The rows of each matrix lie in a flat space through zero, up to rounding. After each matrix: how many dimensions does the smallest such space have?

[[ 18 -16  14   0  -8  14   8 -18  10  15  -1  19   5  10  23   5]
 [-16  50  20  18 -13  13   8  13  13  14 -16  15  -5  -6   8   9]
 [ 14  20  32  15  -2  19   0  -7   5  -5 -10  -2  14  -2   3   2]
 [  0  18  15  33   3   6  14   6  12 -22 -23 -17  11  -8  -3   8]
 [ -8 -13  -2   3  60 -28   8   1  -4  -2 -15   4  -8 -31 -12 -24]
 [ 14  13  19   6 -28  48 -21 -25 -13  11  -4 -15  -2   9   5  23]
 [  8   8   0  14   8 -21  67  19  -6  -2  -4  10  26  -9 -24   8]
 [-18  13  -7   6   1 -25  19  26  14 -10   1  10   4  -4  -4  -8]
 [ 10  13   5  12  -4 -13  -6  14  30 -23 -10  -6   8  11  19  -1]
 [ 15  14  -5 -22  -2  11  -2 -10 -23  42   2  14  -8   9  -6  14]
 [ -1 -16 -10 -23 -15  -4  -4   1 -10   2  34   6  -9  -4   6  -6]
 [ 19  15  -2 -17   4 -15  10  10  -6  14   6  14  10   9  -7   0]
 [  5  -5  14  11  -8  -2  26   4   8  -8  -9  10  38  23 -18   1]
 [ 10  -6  -2  -8 -31   9  -9  -4  11   9  -4   9  23  49   0  12]
 [ 23   8   3  -3 -12   5 -24  -4  19  -6   6  -7 -18   0  44   5]
 [  5   9   2   8 -24  23   8  -8  -1  14  -6   0   1  12   5  22]]

9

[[ 39 -10  12  -8  17 -20  -8 -29  10 -16 -15 -33  31 -20  28 -16]
 [-10  -8 -16  -9  -6  10  -8  12 -12  10 -10  37 -17  -1 -40  12]
 [ 12 -16  33  -9  -6  -9   3  -7  -2 -25  17 -45  17 -35  22   6]
 [ -8  -9  -9  -4  -5  -5 -13  15 -14   4  -1  22  -7  -7 -27  12]
 [ 17  -6  -6  -5   6  -5  -9  -8  -2   5 -16   5   2  -4  -9   3]
 [-20  10  -9  -5  -5  40  20   0   9  10  -7  28 -23  22 -17  -4]
 [ -8  -8   3 -13  -9  20   6   4  -5   0  -1  11 -14  -8 -22  12]
 [-29  12  -7  15  -8   0   4  22  -4   7  18  14 -11  17  -3   2]
 [ 10 -12  -2 -14  -2   9  -5  -4  -7   5 -15  10  -9 -12 -24  13]
 [-16  10 -25   4   5  10   0   7   5  12 -11  40  -8  25 -16 -15]
 [-15 -10  17  -1 -16  -7  -1  18 -15 -11  25 -14  -3 -21  -4  19]
 [-33  37 -45  22   5  28  11  14  10  40 -14  63 -33  67 -22 -13]
 [ 31 -17  17  -7   2 -23 -14 -11  -9  -8  -3 -33  14 -31   7  15]
 [-20  -1 -35  -7  -4  22  -8  17 -12  25 -21  67 -31  18 -59  11]
 [ 28 -40  22 -27  -9 -17 -22  -3 -24 -16  -4 -22   7 -59 -25  34]
 [-16  12   6  12   3  -4  12   2  13 -15  19 -13  15  11  34 -26]]

5

[[ 10  16  -2  46  26 -33  17  48  -1 -48  20  43  12 -25 -47  37]
 [ 16  75   6 -38  -8 -22 -48  34 -19  -6  36   4  25  -8 -23  22]
 [ -2   6  52   5 -22 -12   0 -29   0  20 -10  -1 -10  32  -7 -19]
 [ 46 -38   5  80  -9 -17   2 -18  29 -58 -18   6   1  10  -7  15]
 [ 26  -8 -22  -9  17  10   7  10  -5  -3 -18 -11  13   4  -9   4]
 [-33 -22 -12 -17  10  29  43   7   9  20 -30  -1  -3 -12  13 -29]
 [ 17 -48   0   2   7  43  36   7  11  16 -28  30   0  -1 -16  -4]
 [ 48  34 -29 -18  10   7   7  71 -21 -17  -2   1  32 -33 -36   1]
 [ -1 -19   0  29  -5   9  11 -21  13  19  -9  36 -16  -7   7 -21]
 [-48  -6  20 -58  -3  20  16 -17  19  44  12  19  -9  15  11  -7]
 [ 20  36 -10 -18 -18 -30 -28  -2  -9  12  70  18  -7 -10  -5  -5]
 [ 43   4  -1   6 -11  -1  30   1  36  19  18  47  -5  -3   9 -21]
 [ 12  25 -10   1  13  -3   0  32 -16  -9  -7  -5  13 -14  -8   8]
 [-25  -8  32  10   4 -12  -1 -33  -7  15 -10  -3 -14  28  -4   0]
 [-47 -23  -7  -7  -9  13 -16 -36   7  11  -5   9  -8  -4  -1 -19]
 [ 37  22 -19  15   4 -29  -4   1 -21  -7  -5 -21   8   0 -19 -26]]

11

[[  3   6   3  -4 -15  -1   8   0  -6   1   3   4  -6   1   4   6]
 [  6 -26  10   3 -23  -8  73 -30  -4  10 -50 -14 -47  35   5 -17]
 [  3  10   4  -6 -20   0   5   2  -7   1   8   7  -5   0   6  10]
 [ -4   3  -6   2  19   3 -28   9   6  -4  12   1  19 -12  -5   0]
 [-15 -23 -20  19  85   6 -60   7  30  -9  -2 -18  45 -18 -24 -26]
 [ -1  -8   0   3   6  -1   8  -5   3   1 -11  -5  -4   5  -2  -7]
 [  8  73   5 -28 -60   8 -55  43 -28  -7  89  46  28 -40  20  59]
 [  0 -30   2   9   7  -5  43 -23   6   6 -44 -18 -26  24  -4 -22]
 [ -6  -4  -7   6  30   3 -28   6  10  -4   5  -4  20 -10  -8  -6]
 [  1  10   1  -4  -9   1  -7   6  -4  -1  12   6   3  -5   3   8]
 [  3 -50   8  12  -2 -11  89 -44   5  12 -79 -29 -55  48  -2 -36]
 [  4 -14   7   1 -18  -5  46 -18  -4   6 -29  -7 -30  21   4  -8]
 [ -6 -47  -5  19  45  -4  28 -26  20   3 -55 -30 -13  23 -15 -39]
 [  1  35   0 -12 -18   5 -40  24 -10  -5  48  21  23 -24   7  27]
 [  4   5   6  -5 -24  -2  20  -4  -8   3  -2   4 -15   7   7   6]
 [  6 -17  10   0 -26  -7  59 -22  -6   8 -36  -8 -39  27   6  -9]]

2

[[ 12  14   8  -5  11  -8   2  -9   4 -22  -3  14  -3  -2  -7   0]
 [ 14   7  -1  -8  22   8  -6 -20   2 -31  -2  20  -9 -11  -8  10]
 [  8  -1   9 -18  -9 -15   1   8   9  -8  -5   6 -10  -7  -7   0]
 [ -5  -8 -18  28  29  26 -12 -18  -3   6  -1   5  18  18  13   4]
 [ 11  22  -9  29  54  22 -10 -41  -3 -35  -7  26  18  12   4   7]
 [ -8   8 -15  26  22  29  -7 -24 -14  -6   0  -1  14   2   8   9]
 [  2  -6   1 -12 -10  -7  11  10  -3  11  20  -7 -16  -3  -7 -10]
 [ -9 -20   8 -18 -41 -24  10  39   6  36   7 -21  -9   3   0 -13]
 [  4   2   9  -3  -3 -14  -3   6  12  -5 -16   7   7   5   1   1]
 [-22 -31  -8   6 -35  -6  11  36  -5  63  21 -34   1  18  11 -20]
 [ -3  -2  -5  -1  -7   0  20   7 -16  21  39 -16 -17   0  -6 -19]
 [ 14  20   6   5  26  -1  -7 -21   7 -34 -16  22   8   1  -3   8]
 [ -3  -9 -10  18  18  14 -16  -9   7   1 -17   8  20  14  13   9]
 [ -2 -11  -7  18  12   2  -3   3   5  18   0   1  14  24  11  -8]
 [ -7  -8  -7  13   4   8  -7   0   1  11  -6  -3  13  11  10   1]
 [  0  10   0   4   7   9 -10 -13   1 -20 -19   8   9  -8   1  14]]

5

[[ 23 -11   1 -12  -6  -6   3  21 -10  -4  -2  -5  -9  16  -5  15]
 [-11  56  29  49  -5  -4 -10   1   0   6  15   9  13  -4 -10   2]
 [  1  29  35  36  -3   0  -3  14   5   8  29  -7   3   0  -2   0]
 [-12  49  36  51  -4  -1  -8   1   8   9  25   3  10  -6  -5  -4]
 [ -6  -5  -3  -4   9   5  -2  -1  -3   2   7  -7   4  -8   0  -2]
 [ -6  -4   0  -1   5   4  -1  -3   2   2   6  -4   2  -6   2  -4]
 [  3 -10  -3  -8  -2  -1   5   1   2  -3  -7  -2  -4   2   6  -5]
 [ 21   1  14   1  -1  -3   1  33 -17  -2  13 -16  -4  11  -7  15]
 [-10   0   5   8  -3   2   2 -17  19   4   3   7  -2  -5  10 -14]
 [ -4   6   8   9   2   2  -3  -2   4   5  13  -1   2  -4  -1   0]
 [ -2  15  29  25   7   6  -7  13   3  13  46 -15   4  -7  -7   6]
 [ -5   9  -7   3  -7  -4  -2 -16   7  -1 -15  17   0   3  -1  -1]
 [ -9  13   3  10   4   2  -4  -4  -2   2   4   0   7  -7  -2  -2]
 [ 16  -4   0  -6  -8  -6   2  11  -5  -4  -7   3  -7  14  -4  11]
 [ -5 -10  -2  -5   0   2   6  -7  10  -1  -7  -1  -2  -4  12 -15]
 [ 15   2   0  -4  -2  -4  -5  15 -14   0   6  -1  -2  11 -15  23]]

5

[[  5   7   7  -9 -12  13  11   0 -14 -18   4 -12   0  20 -16  10]
 [  7  10   8 -14 -18  20  15  -2 -20 -24   6 -15   1  28 -21  13]
 [  7   8  53   6  -1 -15  19  42 -26 -23 -27 -54 -20  13 -61  36]
 [ -9 -14   6  25  28 -38 -17  20  22  31 -21   4 -10 -41  11  -7]
 [-12 -18  -1  28  34 -42 -23  17  30  40 -20  14  -8 -50  22 -14]
 [ 13  20 -15 -38 -42  59  23 -35 -30 -44  34  -1  17  59  -9   7]
 [ 11  15  19 -17 -23  23  22   3 -30 -35   4 -28  -1  38 -36  22]
 [  0  -2  42  20  17 -35   3  43  -5   2 -32 -37 -20 -16 -38  22]
 [-14 -20 -26  22  30 -30 -30  -5  40  47  -5  39   2 -51  49 -30]
 [-18 -24 -23  31  40 -44 -35   2  47  57 -13  39  -1 -65  52 -32]
 [  4   6 -27 -21 -20  34   4 -32  -5 -13  26  19  15  24  18 -10]
 [-12 -15 -54   4  14  -1 -28 -37  39  39  19  61  17 -33  71 -43]
 [  0   1 -20 -10  -8  17  -1 -20   2  -1  15  17  10   8  18 -10]
 [ 20  28  13 -41 -50  59  38 -16 -51 -65  24 -33   8  76 -47  29]
 [-16 -21 -61  11  22  -9 -36 -38  49  52  18  71  18 -47  84 -51]
 [ 10  13  36  -7 -14   7  22  22 -30 -32 -10 -43 -10  29 -51  31]]

2

[[ 12 -13  -2  13 -14  17  -9   7 -14 -43   7 -13 -13 -22 -17  -8]
 [-13 -20 -26   6  11  18 -17  33  24  -6   8   9  11   4 -17  14]
 [ -2 -26  20  -2  18 -31 -10 -44  -2 -19   5 -28  -7  -4  12  43]
 [ 13   6  -2 -23   8  12  -5 -20 -19   8  42   7  -3   9   0   6]
 [-14  11  18   8 -19   2  -4   7 -22 -24   1 -10   4   6   0   1]
 [ 17  18 -31  12   2  35   2  34   9  -1  23  -1  11  19 -15 -12]
 [ -9 -17 -10  -5  -4   2  18  -5 -23 -19   5  16 -18   5   0 -12]
 [  7  33 -44 -20   7  34  -5   2  13  16  11   3  21  10  29 -10]
 [-14  24  -2 -19 -22   9 -23  13  -1  39 -14 -11  -7 -23 -13   3]
 [-43  -6 -19   8 -24  -1 -19  16  39  31 -47  -1  -3 -21 -50  -3]
 [  7   8   5  42   1  23   5  11 -14 -47  22  31  11  -4   8   6]
 [-13   9 -28   7 -10  -1  16   3 -11  -1  31   6 -13 -14   8   1]
 [-13  11  -7  -3   4  11 -18  21  -7  -3  11 -13 -38 -33   3   7]
 [-22   4  -4   9   6  19   5  10 -23 -21  -4 -14 -33  38 -30   8]
 [-17 -17  12   0   0 -15   0  29 -13 -50   8   8   3 -30  63  -9]
 [ -8  14  43   6   1 -12 -12 -10   3  -3   6   1   7   8  -9 -10]]

13

[[ -7  -1  10 -12  -4   0  14  -4  10  14  18  12 -16  22 -10  -3]
 [ -1  41 -12  -1 -39  10 -31   7  -9  -2   4 -43   1  13  17 -27]
 [ 10 -12  -9  17  19  -3  -9   3 -11 -18 -27  -2  22 -34   8  14]
 [-12  -1  17 -21  -8   0  25  -7  18  24  32  21 -28  38 -17  -6]
 [ -4 -39  19  -8  33 -10  40  -9  16  12  10  49 -13   5 -23  23]
 [  0  10  -3   0 -10   3  -8   2  -3  -1   1 -11   1   3   4  -7]
 [ 14 -31  -9  25  40  -8  -4   2 -13 -26 -40  10  31 -54   7  28]
 [ -4   7   3  -7  -9   2   2  -1   4   7  11  -1  -8  14  -2  -7]
 [ 10  -9 -11  18  16  -3 -13   4 -13 -20 -28  -7  23 -35  10  12]
 [ 14  -2 -18  24  12  -1 -26   7 -20 -28 -37 -20  32 -45  18   9]
 [ 18   4 -27  32  10   1 -40  11 -28 -37 -49 -35  43 -58  27   8]
 [ 12 -43  -2  21  49 -11  10  -1  -7 -20 -35  27  25 -49  -2  35]
 [-16   1  22 -28 -13   1  31  -8  23  32  43  25 -37  52 -22 -10]
 [ 22  13 -34  38   5   3 -54  14 -35 -45 -58 -49  52 -67  36   5]
 [-10  17   8 -17 -23   4   7  -2  10  18  27  -2 -22  36  -7 -16]
 [ -3 -27  14  -6  23  -7  28  -7  12   9   8  35 -10   5 -16  15]]

2

[[  5 -10   2   3 -42  -6   8  16 -14 -39  50 -32 -34   0  -5  -5]
 [-10   9   7  -8  24  24   6   1 -11 -21 -14  -6   1 -10  -4  -5]
 [  2   7 -12   1  -7  12  11   2  -4 -30  -5  -7   1 -13 -16 -15]
 [  3  -8   1   4  -5 -18  -9  -4  10  30   5  10   3  12  10  10]
 [-42  24  -7  -5  91  57   5 -20   2  -5 -79  28  37 -11  -8 -10]
 [ -6  24  12 -18  57  39   6  -5 -12 -13 -56   8  25 -23  -6  -6]
 [  8   6  11  -9   5   6   1   4  -8  -7  -5  -5   1  -9   0   1]
 [ 16   1   2  -4 -20  -5   4   7  -6 -13  10 -10  -6  -9  -5  -4]
 [-14 -11  -4  10   2 -12  -8  -6  12  25   9  10  -2  19  11   9]
 [-39 -21 -30  30  -5 -13  -7 -13  25  26  21  17  -8  36   7   3]
 [ 50 -14  -5   5 -79 -56  -5  10   9  21  44  -7 -10   2   1   5]
 [-32  -6  -7  10  28   8  -5 -10  10  17  -7  13   2  18   8   5]
 [-34   1   1   3  37  25   1  -6  -2  -8 -10   2  -2   8   3   0]
 [  0 -10 -13  12 -11 -23  -9  -9  19  36   2  18   8  16   6   6]
 [ -5  -4 -16  10  -8  -6   0  -5  11   7   1   8   3   6  -3  -4]
 [ -5  -5 -15  10 -10  -6   1  -4   9   3   5   5   0   6  -4  -4]]

4

[[  4  -3  -5   3  -9 -15  -2  21  -5 -16 -15  -4  -5   3  -4  -2]
 [ -3  -1 -10  -5  -7  -9   7  -6  -4 -10  -4  -3   0   5  10  -2]
 [ -5 -10  18   2  12  11   3  23   3  10  -4  -4  -8 -19 -13  -5]
 [  3  -5   2   4  -3  -9  -2  27  -3 -10 -14  -5  -6  -4  -9  -3]
 [ -9  -7  12  -3  12  14   8   2   3  13   5  -3  -4 -15  -2  -4]
 [-15  -9  11  -9  14  16  17  -8   2  16   8  -4  -4 -18   6  -7]
 [ -2   7   3  -2   8  17  -1 -31   6  19  21   8   8   2   6   5]
 [ 21  -6  23  27   2  -8 -31  84   3 -10 -29  -3 -14 -12 -48   1]
 [ -5  -4   3  -3   3   2   6   3  -1   1  -1  -3  -3  -6   1  -3]
 [-16 -10  10 -10  13  16  19 -10   1  15   8  -5  -4 -18   8  -8]
 [-15  -4  -4 -14   5   8  21 -29  -1   8  11  -3   2  -5  20  -5]
 [ -4  -3  -4  -5  -3  -4   8  -3  -3  -5  -3  -3  -1   0   7  -3]
 [ -5   0  -8  -6  -4  -4   8 -14  -3  -4   2  -1   2   3  11  -2]
 [  3   5 -19  -4 -15 -18   2 -12  -6 -18  -5   0   3  16  13   1]
 [ -4  10 -13  -9  -2   6   6 -48   1   8  20   7  11  13  21   5]
 [ -2  -2  -5  -3  -4  -7   5   1  -3  -8  -5  -3  -2   1   5  -3]]

3

[[ 69 -28   9  -3   8 -21  49 -20 -45  64  13  60  61  11  26 -12]
 [-28 -49 -20   9 -56  -9 -35  15  15   0   8 -19 -32  -4 -41 -26]
 [  9 -20 -16  18 -24 -20  -2 -35 -37   5  28  47   0 -18  17 -25]
 [ -3   9  18 -13  14   5  30 -17  -9   3  -7  14  -1 -18  19   1]
 [  8 -56 -24  14 -21   7 -13  -1 -37  -8  -2  29  18   1  -2 -25]
 [-21  -9 -20   5   7   8 -22  30  -4 -51 -20 -51  -5  16  -8 -14]
 [ 49 -35  -2  30 -13 -22 -26   1 -25  26  40  27 -17   8   6   6]
 [-20  15 -35 -17  -1  30   1 -36   9 -26 -42  33  27 -45  17  16]
 [-45  15 -37  -9 -37  -4 -25   9  45 -14 -15 -38   9   5 -41 -14]
 [ 64   0   5   3  -8 -51  26 -26 -14  61  37  27   7 -11  25   2]
 [ 13   8  28  -7  -2 -20  40 -42 -15  37  24  44 -15 -34  28  -3]
 [ 60 -19  47  14  29 -51  27  33 -38  27  44 -45 -33  34  23 -16]
 [ 61 -32   0  -1  18  -5 -17  27   9   7 -15 -33 -39 -22  19  46]
 [ 11  -4 -18 -18   1  16   8 -45   5 -11 -34  34 -22 -83  41  36]
 [ 26 -41  17  19  -2  -8   6  17 -41  25  28  23  19  41  -8 -28]
 [-12 -26 -25   1 -25 -14   6  16 -14   2  -3 -16  46  36 -28 -50]]

8

[[-18   6  26 -31  -9  -5 -38 -29 -22  -7  17 -12   3 -12  -2  -7]
 [  6  -3   7   2  -2 -25  14   1  13  -6  21   9   9  -1  18  -4]
 [ 26   7  -6 -19  10 -27  24   0  27 -28   6  32  15   6  -3   7]
 [-31   2 -19  36 -22  42 -33  -2 -20  18 -24 -18 -32   8  -6   8]
 [ -9  -2  10 -22   3   2 -14 -11 -12  -6   1 -11   1  -2  -3  -4]
 [ -5 -25 -27  42   2  -4  39  29  23   4  -1  -3 -13  23  36  -2]
 [-38  14  24 -33 -14  39 -77 -38 -55   9 -12 -35 -14 -17 -31  -2]
 [-29   1   0  -2 -11  29 -38 -14 -27   6 -14 -24 -18   1  -9   0]
 [-22  13  27 -20 -12  23 -55 -27 -41  16  -1 -25  -4 -21 -22  -5]
 [ -7  -6 -28  18  -6   4   9   6  16 -15 -11   9 -16  22  10   9]
 [ 17  21   6 -24   1  -1 -12 -14  -1 -11  -6  19  10  -9 -29   8]
 [-12   9  32 -18 -11  -3 -35 -24 -25   9  19 -12   6 -20  -4  -8]
 [  3   9  15 -32   1 -13 -14 -18  -4 -16  10   6  11  -7  -9  -1]
 [-12  -1   6   8  -2  23 -17   1 -21  22  -9 -20  -7  -8  -8  -4]
 [ -2  18  -3  -6  -3  36 -31  -9 -22  10 -29  -4  -9  -8 -40  10]
 [ -7  -4   7   8  -4  -2  -2   0  -5   9   8  -8  -1  -4  10  -5]]

5

[[-26  -6  12 -10  -5  -5 -28   0 -11   5   6  13 -22  10  19  -1]
 [ -6 -10  19  -8  12  -4 -14  -7   4 -14  -5  16  -6 -10  11 -22]
 [ 12  19 -39   2 -22 -17  20  -4  -8  26 -10   9   1   3 -17  -4]
 [-10  -8   2   0  22   2  -9  -2  12 -15  11 -31  -8  20  -9  14]
 [ -5  12 -22  22 -23  19  15  26 -24  27  26 -43   5  33  -4  68]
 [ -5  -4 -17   2  19   3  16  -9  19 -20   3 -32   6  29 -25  10]
 [-28 -14  20  -9  15  16 -22   1  17 -16  16 -31 -10  25  -1  22]
 [  0  -7  -4  -2  26  -9   1 -13  16 -23  -3 -10  -2   8 -12 -14]
 [-11   4  -8  12 -24  19  17  16 -22  12  12  -9  12  23   8  37]
 [  5 -14  26 -15  27 -20 -16 -23  12 -30 -23  48  -6 -34  15 -68]
 [  6  -5 -10  11  26   3  16  -3  12 -23   7 -34   9  18 -17  12]
 [ 13  16   9 -31 -43 -32 -31 -10  -9  48 -34  88 -23 -65  21 -66]
 [-22  -6   1  -8   5   6 -10  -2  12  -6   9 -23  -9  26  -9  17]
 [ 10 -10   3  20  33  29  25   8  23 -34  18 -65  26  21 -24  40]
 [ 19  11 -17  -9  -4 -25  -1 -12   8  15 -17  21  -9 -24 -13 -32]
 [ -1 -22  -4  14  68  10  22 -14  37 -68  12 -66  17  40 -32  12]]

6

[[ 61  -7  27  11 -15  -2  49 -30  10 -38 -10  -1 -48   0   4  -5]
 [ -7   4  47 -32 -23  32  40  20 -52  -4  15 -14  20  17  36  -3]
 [ 27  47 -24  42 -16 -24 -10 -55  66  -9 -44   9 -41 -34  -3  29]
 [ 11 -32  42  32   9  29  14  20 -28 -23  -1  14 -12  33   9 -30]
 [-15 -23 -16   9  22  10 -41  35  16  58 -26  -8  40   5 -18  -1]
 [ -2  32 -24  29  10  10 -43 -16  24  27 -26   6  12 -13  -6  -8]
 [ 49  40 -10  14 -41 -43  55  -3  12  57 -25 -18  12 -26  -8  -6]
 [-30  20 -55  20  35 -16  -3 -25  61 -13 -19  21 -38 -21 -10  10]
 [ 10 -52  66 -28  16  24  12  61 -42   8  38  13  22  20  13  16]
 [-38  -4  -9 -23  58  27  57 -13   8 -70  14  31 -63   4   6 -10]
 [-10  15 -44  -1 -26 -26 -25 -19  38  14   6 -16   1 -17  25  19]
 [ -1 -14   9  14  -8   6 -18  21  13  31 -16  10  -7  -1   8   9]
 [-48  20 -41 -12  40  12  12 -38  22 -63   1  -7  -9   3   3   2]
 [  0  17 -34  33   5 -13 -26 -21  20   4 -17  -1   3  -4 -17 -17]
 [  4  36  -3   9 -18  -6  -8 -10  13   6  25   8   3 -17  47  19]
 [ -5  -3  29 -30  -1  -8  -6  10  16 -10  19   9   2 -17  19  74]]

11

[[ -6  28  28   0 -28  18   3 -22 -33 -28   9 -24 -42  12   5 -32]
 [ 28 -19 -36   6  27  42  32  22  -5 -21 -16  -2  27   0  35  35]
 [ 28 -36  30  17  24 -14 -19  25   4  46  -6  15  37 -21   2 -49]
 [  0   6  17   2  -1   9  -8 -30   9  -2   1  -6 -21   8 -24  -5]
 [-28  27  24  -1 -39 -62  -2  -8 -14   1  34   0  34 -41  23 -71]
 [ 18  42 -14   9 -62 -66  31 -55  19 -24  31 -25  -3 -40  13 -12]
 [  3  32 -19  -8  -2  31  46 -24  -7 -45  36 -15  -7  11  11  38]
 [-22  22  25 -30  -8 -55 -24 -58 -37  68  48  -5  17   7 -37  12]
 [-33  -5   4   9 -14  19  -7 -37  20 -45  12  -6  12 -28  -7   0]
 [-28 -21  46  -2   1 -24 -45  68 -45  45 -11  21  18  -5  19 -80]
 [  9 -16  -6   1  34  31  36  48  12 -11  80  24  31  -7   2  55]
 [-24  -2  15  -6   0 -25 -15  -5  -6  21  24   9  32 -17  -5 -16]
 [-42  27  37 -21  34  -3  -7  17  12  18  31  32  12  22 -31 -43]
 [ 12   0 -21   8 -41 -40  11   7 -28  -5  -7 -17  22 -34  51 -16]
 [  5  35   2 -24  23  13  11 -37  -7  19   2  -5 -31  51 -35  26]
 [-32  35 -49  -5 -71 -12  38  12   0 -80  55 -16 -43 -16  26  78]]

9

[[ 50  34 -44  11  50 -16 -33 -17 -18 -17  17  12  -7 -46   5  46]
 [ 34  50  -9   8  43 -23 -25  34   5  42 -32  21 -25  12 -22  34]
 [-44  -9 -20 -29 -35   8  25   2 -21 -35   5   9   2  -6  22 -20]
 [ 11   8 -29   5  25  10 -37  -7  -6 -15 -14 -13   1  -2  17  -6]
 [ 50  43 -35  25  18 -35 -41  16  -5   2 -47  10 -51 -43   6  -8]
 [-16 -23   8  10 -35  31  35  -7 -41 -23  -4 -20  32 -30  14  -8]
 [-33 -25  25 -37 -41  35  87  42 -44  -1   2  50 -18 -13  64   4]
 [-17  34   2  -7  16  -7  42  39 -45  15 -28  36 -23  -7   9   7]
 [-18   5 -21  -6  -5 -41 -44 -45 -47 -27  29  28 -43 -32  10  27]
 [-17  42 -35 -15   2 -23  -1  15 -27  -7  -8  22  -6  -9 -20  29]
 [ 17 -32   5 -14 -47  -4   2 -28  29  -8  61   5  22 -20 -19  52]
 [ 12  21   9 -13  10 -20  50  36  28  22   5  28 -43   5   7 -33]
 [ -7 -25   2   1 -51  32 -18 -23 -43  -6  22 -43  22  -2   2  21]
 [-46  12  -6  -2 -43 -30 -13  -7 -32  -9 -20   5  -2  -5 -35   9]
 [  5 -22  22  17   6  14  64   9  10 -20 -19   7   2 -35  36 -60]
 [ 46  34 -20  -6  -8  -8   4   7  27  29  52 -33  21   9 -60  41]]

10
